There are 3 nested groupings, the coarsest first. Each group lies inside one group of the grouping before and may be the whole of it. The rows also spread widely along 10 directions, which tell nothing about the answers.
In the rows, 128 means zero.
Known rows, each followed by its group in each grouping:
[127 136 138 137  94 168 120 159  88 132 125 157 110 151 122 199 126 125
  78] => k_951 Visu pusof
[ 93 184 147 114 146 154 151  97 159 163 112 111  88 118  90 133 130  73
  98] => k_255 ros kugag
[ 87 110 104 100  96 113  96 141  58  99 115 137 126 162 165 186 121 122
 102] => k_255 bog Ket
[139 186 102  82 151 140 109 113 104  78 150 179 116 143 172 147 156 148
 102] => k_255 mimed rono
[ 96 111 175 108 146  90 112  94 147 123 151  98 199 103 119 122 151 146
 161] => k_951 Lubig sedob
[159 151 100 133 136 178 121 120 100 124 168 176  93 139 167 152 112 169
 129] => k_327 Gazuz zev
[119 126 122 103 125 136 140 137 137 109 115 186 147 164 130 118 133 107
  83] => k_255 mimed von
[156 137 123 147  71 114  89  72  70 163 108  70 132 105 109 177 116 170
 138] => k_327 Gazuz ged
[169 118 115 157 132 160 125  74 132 143 160 125 166 106 125  96 131 202
 197] => k_951 Visu remiz
[130 126 121  96 153  98 142  81 179 126 134 140 161 105 115  56 138 128
 160] => k_951 doti zovat
[131 119 149 169 152 155  78 114 127  82 131  89 166 118 181 143 116 139
 129] => k_21 Buka fuzuv
[145 145 147 114 144 103 146  94 178 166 174 117 119  70 109 127 125 158
 168] => k_951 doti nipeg
[114 191 150 131 148 184 126  97 112 133 135 134 113 130 133 154 141 116
  99] => k_327 vib katut
[131 129 139 158  97 134 172 104 159 202 106 115  95 108  63 122  91  94
 106] => k_21 Teka tosu
[127 125  93 142 107 154 144  82 104 160  98 151 138 150 107 121  91 119
 106] => k_255 ros Gula
[179 157 124 124 138 149 120 125 178 117 153 104 102  95 134 102 160 178
 176] => k_255 mimed sok
[109 120 174 102 145  85 136 123 215 134 137  90 151  91 109  96 148 101
 146] => k_255 bog Melu
[ 86 150 113  80 177 124 141 135 166 128 175 111  47 108 150  99 152 124
 194] => k_255 ros venol
[ 91  64 141 145 150 104 122 149 146 127 186 105 124 108 176 144  93 149
 186] => k_21 Zesi dorog
[152 125 153 156 161 151 117 114 214 119 111  81 150 100 120  57 132 122
 164] => k_472 rik Badod
[ 62  96  95 104 117 129 175 135  87 161 148 158  84 166 111 107 132 125
 152] => k_21 Buka muluk
[199 170 128 162  96 159  94 113 109 120  97 153 145 131 125 187 110 147
  44] => k_472 Lupo kidi
[136 132 106 121 101 140 163 165 156 154 104 155  53 148 112 104 112  89
 108] => k_327 vib Selom
[ 81 163  84  92 136 124 111  74  58 110 124 118  96 133 148 125 144 129
 148] => k_21 Teka zudu
[131 197 143  91 125 115 124  67 123 127  96 153 145 132 103 129 149  96
  53] => k_327 bubu sovo
[101 144 111 140 139 194 118  77  80 113 119 122 140 151 127  91 156 145
 152] => k_21 Mig riki
[166  99  87 168  81 118 110 104 101 143  92 102 125 124 126 129  87 149
 128] => k_21 Buka nizak
[ 88 112  93 119 101  83 121 121  68 147 136 117  74 127 146 179  92 123
 135] => k_21 Mig kizof
[115 175 144 121 184 179 132 151 148 107 181 180  91 135 161 161 134 123
  99] => k_472 Lupo kidi
[ 93  75 136 158  86 137 136 163 122 159  98 113  97 158 118 150  90  88
 112] => k_327 bubu sovo
[ 93  81 156 120 137 104 130 128 153 135 157 118 165 112 131 127 120 136
 164] => k_951 doti nipeg
[152 137 108 114  97 137 139  92 100 146 131 158 152 141 103 126 150 178
 127] => k_255 mimed sok
[123 192 117  97 182  93 134  44 169 126 131 109 116  83 130  76 128  99
 132] => k_21 Buka muluk
[119 123 122 149 134 171  85 151 127  82  99  94 112 136 167 135 120 103
 135] => k_951 Visu remiz
[163 109 132 177 112 120  98  84 128 134 105 126 196 121 134 151  76 142
  95] => k_472 Lupo kidi
[155 174 139 143 113 194 105 157 101 111 143 128  72 126 141 189 151 154
 102] => k_21 Teka zudu
[166 154 113 149 129 126  82  73 127 104  97 103 157 101 154 135  96 124
 113] => k_951 Visu pusof
[190 150 107 143  99 145  99 105 136 123 100  90  96 112 129 103 140 160
 148] => k_327 bubu sovo
[140 134 113 134 136 169 116 143 115 104 146 173 109 153 172 149 102 130
 103] => k_327 Gazuz ged
[ 63  80 126 113 161 157 135 149 144 101 137 147 147 169 155  79 134 104
 155] => k_255 ros venol
[159 133 146 169 105 125 104 125 145 141 116 108 129 100 146 208  64 110
  76] => k_255 bog Ket

New rows, each followed by its group in each grouping:
[119 119 124 118 119 121 161 137 150 149 130 169 120 143 117 136 105 107
  98] => k_255 mimed sok
[131 155 140 109 127 110 135 103 118 166 179 134 111 104 104 163 154 184
 150] => k_472 Lupo kidi
[184 145 103 134 138 106 107  74 192 118  95  86 132  76 130  66 107 124
 158] => k_951 doti zovat
[130  87 173 133  89 114 127 182 162 132  87 133 160 150  90 137 132 101
  76] => k_472 rik Badod
[121  62  78 127 129 106 153 136 131 137 144 185 135 159 147  83  83 146
 160] => k_472 rik Badod
[174 115  51 138 106 154 128 116 114 118 104 151  99 146 137  75 102 156
 160] => k_951 Lubig sedob
[161 135 127 139 171 141 119  91 182  95 139 156 181 112 157  84 100 132
 129] => k_951 Lubig sedob
[130  61 154 147  93 111 146 144 169 177 138  98 147 115  92 124 116 150
 165] => k_255 ros Gula
[135 141  88 117 128 140 121 105 129 125 134 102  91 115 141  97 138 152
 181] => k_255 bog Melu
[135 123 140 131  99  81 125 103 163 153  88  95 144 102 105 140  95  88
  95] => k_255 bog Melu
[124 179 147 123 170 163 134  78 137 141 171 152 139 113 134 152 130 142
 114] => k_255 ros venol
[127 107 104 134 111  78 118 100 153 163 103  63  95  92 124 119  85 114
 166] => k_255 ros venol
[ 94 143 103 120 112 109 118  70  89 163 101  80  90 118 116 136 104 103
 144] => k_327 Gazuz ged
[146 115  80 103  92 131 107 112  94 111  96 126 131 151 124  86 159 165
 154] => k_255 ros venol
[107  82 176 137 143 161 125 208 171 116 188 125 119 132 157 162 139 148
 156] => k_255 ros Gula
[168 138 118 142 102 151 118 127  82 141 166 180 130 141 133 192 126 200
 104] => k_472 Lupo kidi
[190 197 153 131 136 152  94 104 149  93 126 141 157 107 146 175 138 144
  64] => k_255 mimed sok
[141 113 154 153 126  82 122  92 168 157 148  88 145  74 128 142  86 138
 146] => k_21 Teka tosu
[130 132 104 102  97  79  89  86  87 120 107  91 123 121 141 131 140 152
 149] => k_327 bubu sovo
[172 136 115 159 106 122 140  94 156 179 120 101  99  87  97 133  83 139
 145] => k_951 Lubig sedob
[162  92 121 161 107 131 124 161 135 114 124 170 139 147 157 152  77 125
  74] => k_21 Buka muluk
[150 108 174 164 108 157 137 124 179 145 112 112 168 117  86  97 133 126
 116] => k_21 Teka tosu
[139 146 152 173 145 162 109  94 147 125 122  98 141 102 141 148  97 118
 107] => k_21 Zesi dorog
[110 158 129  97 170  97 115 113 140 105 166 150 114 101 175 170 101 109
 112] => k_951 doti zovat
[166 124 100 162 105 172 106 140 130 108  98 126 115 140 153 138  97 125
 106] => k_255 bog Melu
[112 148 139  76  93 144 117 161  77 103 129 166 110 174 120 151 203 149
  96] => k_327 bubu sovo
[186 139 109 157 100 153 143 115 165 168 101 131  99 116  99 120  94 128
 108] => k_255 ros venol
[190 160 158 156  90 165 106 104 130 117  80 135 176 128  92 134 149 135
  57] => k_21 Mig riki
[142 119 168 120 126 106 147 130 194 153 137 132 146  96  97 127 122 120
 118] => k_951 doti nipeg
[ 97 130 116 144 130 179 120 173 111 118 117 139  54 160 165 172  83  74
  92] => k_327 Gazuz ged
[144 111 126 162 128 186 134 155 166 135 140 102  94 125 134 112 127 152
 176] => k_255 mimed sok
[145 154 143 120 151 107  82  73 146 100 147  72 169  83 156 127 151 173
 172] => k_255 mimed sok
[103  91  86 120 119 108  92 158  84  83 117 156 122 169 186 156  95 120
 109] => k_472 Lupo kidi
[140  96  83 144 144 144 166 138 164 147 166 171  88 133 159 104  73 143
 166] => k_255 mimed sok
[151 124 139 133 107  83  71  78  81 110 116 119 216 120 146 178 113 172
 101] => k_472 rik Badod
[144 186 114  73 169 121 119 138 153  74 165 183 101 125 179 140 149 132
 101] => k_255 mimed sok
[110 125 112 101  84 145 113 143  60 120 118 132 115 158 111 150 178 159
 141] => k_951 Visu remiz
[132 138 108 124 153 167 153  92 138 144 185 161 125 123 139 103 132 176
 174] => k_255 bog Ket
[115 120  74 160 110 168 130  99  48 134 118 177 112 169 153 156  71 126
  98] => k_21 Mig riki
[130 163  60 121 156 148 107  99  89  95 153 137  61 124 192 121 112 149
 162] => k_21 Mig kizof
[ 76 117 132  70 120 105 136 169 124 135 157 121  76 139 123 144 169 135
 158] => k_255 ros kugag
[ 87 101 206 139 145 168 151 139 154 147 170 159 196 132 103 158 138 131
 112] => k_951 doti nipeg
[ 97 164 122 130 154 126 121  94 136 110  98 138 115 126 152 137  77  46
  62] => k_21 Teka tosu
[ 48 103 151  91 134  77 152  96 141 146 111 115 153 128  94  90 133  71
 130] => k_21 Teka zudu
[107 109 122 118 154 136 175 159 167 146 184 194  78 146 152 114 101 118
 137] => k_327 bubu sovo
[123 130 116 104 136  78 128  65 114 125 143 160 173 120 135 110 117 142
 122] => k_21 Mig riki
[ 86  88 103 121 130  64 156  86 131 173 148 116 113 108 123  99  87 123
 182] => k_21 Mig riki
[121 206 151 106 171 181 108 123 118  81 158 155 104 126 158 160 165 125
  89] => k_21 Teka zudu
[127  97 126 151 110 165 109 190 139  90  95 127 101 154 152 132 111  97
  96] => k_21 Zesi dorog
[130 136 106 104 116 149  98 141 130  92  84  99  87 143 138  82 158 111
 144] => k_327 Gazuz zev
[159 123 112 158  67 170 149 107  93 176 112 134 114 140  70 121 139 170
 131] => k_21 Mig kizof
[159 135 156 116  92 160 120  98 134 130 119 110 188 125  76  91 207 187
 147] => k_255 bog Ket
[153 113 101 157  94 148 115 132 132 134  81 101 101 127 119 116 106 116
 139] => k_951 Visu remiz
[ 82  95 135 139 111 158 122 111  73 142 143 118 145 158 129 136 143 161
 163] => k_327 bubu sovo
[182 143 110 130  94 111  81 141 125 105 102 112 105 112 159 181 102 137
  92] => k_255 ros Gula
[170 114 132 165 123 187  97 117 153  90 100  96 165 127 132  67 151 159
 150] => k_21 Zesi dorog
[130 110 133 130  94  80 143 116 127 176 141 116 110 101 103 161 103 142
 128] => k_21 Zesi dorog
[ 63 129 158 115 126 131 151 109 124 162 132 122 139 134  98 154 132  93
 110] => k_255 bog Melu
[145 100 100 183 110 152 116 136 134 128  88 100  94 131 148 125  69 101
 116] => k_21 Buka fuzuv
[131 100 105 177 105  88 114 104 135 162 103  71  88  92 142 156  38  98
 137] => k_21 Mig kizof
[131 124  73  88  78  86 124  82  58 131 108 152 134 145 112 107 144 164
 130] => k_21 Teka tosu
[120  82 109 107 124  59 136  86 163 135 116 129 163 126 131  54 108 120
 160] => k_327 bubu sovo
[189 123 125 153 102 126 141  88 164 169 134 116 151  99  97 111 118 181
 156] => k_255 mimed sok
[ 57 138 174  75 177  61 142  81 160 129 166 138 186 109 134 141 132  96
 119] => k_255 mimed sok
[ 99 156 160 120 145 129 152  55 121 170 170 129 157 101  94 129 144 150
 141] => k_21 Teka tosu
[134 149 120 100  92  75 107  95  99 124  86 146 136 139 127 158 115 102
  59] => k_327 bubu sovo
[131 178 114 129 157 171 110 114 133  85 105 154 121 143 168 145 107  87
  69] => k_255 mimed sok
[177  63  87 149 129 102 136 139 175 122 162 143 128 115 166  66  89 177
 187] => k_21 Buka muluk
[131 160 105 135 112 195 158  92 136 162  75 128  85 149  73  63 135  90
 118] => k_327 Gazuz ged
[127 113 104 150 133 140 143 150 137 121 130 193  99 151 164 147  57  85
  71] => k_21 Mig kizof
[126 194 162 152 168 216 130  83 149 116 127 140 143 124 119 114 141 104
  86] => k_21 Teka tosu
[130  88 130  93 129 104 173 131 187 135 155 191 176 143 108  60 145 138
 139] => k_255 bog Melu
[155 138 112 131 110 143 127 150 115 130 141 168  96 134 140 172 112 140
 106] => k_951 Visu remiz
[189 163  77 136  89 127  58 107 102  84  72  69  97 107 167 150 118 143
 123] => k_255 bog Melu
[ 77 121 137  90 134 116  94 149  72  80 172 132 126 142 176 171 162 155
 141] => k_21 Teka tosu
[ 97 134 102 127 124 130 138  93  96 146 120 140 122 141 133 154  93 111
 113] => k_255 mimed sok
[105 147 143 107 137 133 122  96 107 125 147 158 167 141 135 164 133 136
  93] => k_255 ros kugag
[132  71 117 121  93  90  87 164  83  82 133 139 162 153 175 158 128 165
 118] => k_21 Buka muluk
[ 99 126 138 111 155 159 122 190 168  72 128 163 112 158 173 133 125  70
  83] => k_255 bog Melu
[168 143  68 100  99 157 139 143 114 109 103 190  89 162 120  84 147 137
 115] => k_951 Visu pusof
[111 123 133 157  91 178 129  77  85 159  80 110 171 148  76 121 132 122
 118] => k_951 Visu pusof
[202 148 105 154 123 126 109  99 162 118 108 136 134 101 142 125  78 135
 105] => k_951 Lubig sedob
[160 145 140 154 139 139 100  54 124 109 121 157 212 130 156 133  97 141
  80] => k_327 bubu sovo
[152 134 128 153 117 137 103  45 100 128 118 110 195 113 118 108 133 174
 141] => k_21 Mig riki
[132 134 117 134 130 156  93 149 135 103 137  78  77 111 171 146 131 141
 166] => k_255 bog Ket
[122 106 103 141 113 134 139  70 132 151  83 116 161 132  94  62 111 110
 148] => k_951 Visu pusof
[152 132  76 148 142 173 148 117 120 129 164 182  83 139 158 107  97 157
 146] => k_21 Mig kizof
[135 108 120 165 165 156 136 136 185 134 161 115  96 103 158 109  76 129
 181] => k_951 Lubig sedob
[117 140 191 103 136 102 100 124 180 104 127  83 171  96 125 137 166 114
 118] => k_255 bog Ket
[135 125 157  97 161 110 126 158 181  93 178 194 162 130 169 150 122 128
  86] => k_255 ros Gula
[144 156 162 105 115 160 112 113 127  99 103 155 193 146  94 114 193 135
  87] => k_951 Visu remiz
[113 134 133 152 127 140 154  93 147 174 116 110 105 109  96 123  95  99
 119] => k_21 Zesi dorog
[158 184 126 109 149 151  96  87 151  85 116  88 120 100 128  64 191 151
 162] => k_21 Mig riki
[157 161 169 161 129 180 105 135 163 107  84 136 157 138 117 148 124  90
  41] => k_472 Lupo kidi
[156 106 111  88 107  47 125 115 171 135 127 119 135 101 121  98 126 147
 152] => k_255 ros Gula
[126  93  95  96 148  61 102 139 158  91 149 121 119 118 178  91 121 147
 181] => k_472 Lupo kidi
[134 114 131 136 105 125  98 102 100 133 129  92 151 107 128 159 125 169
 156] => k_951 doti nipeg
[132 155 125 149 122 156 103  77 131 130  70  80 127 122 117 108 108  88
 112] => k_327 Gazuz ged
[150 121  68 138 116 113 127 114 136 133  98 135  84 124 145 110  69 102
 134] => k_951 Visu remiz
[120 127 102 126 114 131 115 139 121 114  78 149  93 156 153 141  73  59
  66] => k_327 Gazuz zev
[102  62 133 147 132 139 130 140 162 128 120 117 159 145 138  92 103 114
 154] => k_255 ros venol
[127 124 120  77  90  79 115 172 121 106 122 127  84 133 123 130 171 133
 124] => k_21 Mig kizof
[128  82 114 132  79 105 156 160 141 174 115 133  89 132  93 130 104 117
 142] => k_951 Visu remiz
[103 112 189 170 122 135  97 141 161 133 109  46 145 104 132 189 104  95
 117] => k_255 mimed sok
[121 135 112 128 131 116 119 105 142 136 119  93 100 109 140 130 106 118
 150] => k_255 mimed von
[ 74 123 188 124 151  92 112 110 150 135 138  86 166  98 125 172 112  94
 122] => k_951 Lubig sedob
[150 151 135 118 116 128 104  99 143 136 113  76 108 100 113 110 152 142
 156] => k_327 Gazuz zev
[109  92 120 164  97  96 111  73  83 162 116  87 154 113 125 155  79 139
 147] => k_21 Mig riki
[145 125  56  87  76  65  87 102  67 105  79 106 104 130 139 122 134 145
 151] => k_951 Visu remiz
[108 159 115 105 141 122 118  87 155 114  64 104 126 132 103  65 144  72
 110] => k_472 Lupo kidi
[148  75  90 139  90 130 123 154 120 117 115 161 133 157 155 130  91 139
 119] => k_255 bog Ket
[159 173 145 133 132 144  76 102 140  92 113  63 121  88 139 129 162 148
 136] => k_21 Zesi dorog
[ 99  70 147 127  94 112 152 179 125 159 148 182 138 163 124 192  87 116
  79] => k_255 ros kugag
[ 89 121 104 101 124 144 119 148  97 103 111 147  92 170 150 121 130  96
 117] => k_327 Gazuz ged
[160 140 152 128 106 102 133  76 146 177 162  97 155  78  91 149 143 187
 158] => k_255 bog Melu
[ 71 125 130 134 119 144  91  96  47 106 110 105 154 151 146 163 133 122
 118] => k_21 Mig riki
[ 84  92 131 114 107 112  73 148  66  67 106 113 160 160 169 154 146 125
 117] => k_21 Mig riki
[104 118 133 131 112  98 113 113 114 152 126  97 121 112 136 190  88 116
 118] => k_255 ros Gula
[102  55 129 157 132 151 131 164 121 125 191 138 129 139 168 131 108 174
 188] => k_21 Teka tosu
[102 130 154 147 119 168  85  89  69  95 104 112 199 147 135 155 146 138
  94] => k_21 Zesi dorog
[120  94 141 127 119  89  97 162 118 118 171 111 117 108 171 199 110 155
 157] => k_951 Visu remiz
[111 185 105 106 138  89 118  98 113 120  94 129  78 118 148 168  86  56
  51] => k_21 Buka muluk
[193 151 111 151 143 137 110  51 172 127 133 103 162  81 142  86 111 169
 164] => k_255 bog Ket
[ 69  64 144 136  82 116 147 162 111 159  98 113 120 157  90 133 119  91
 121] => k_21 Mig riki
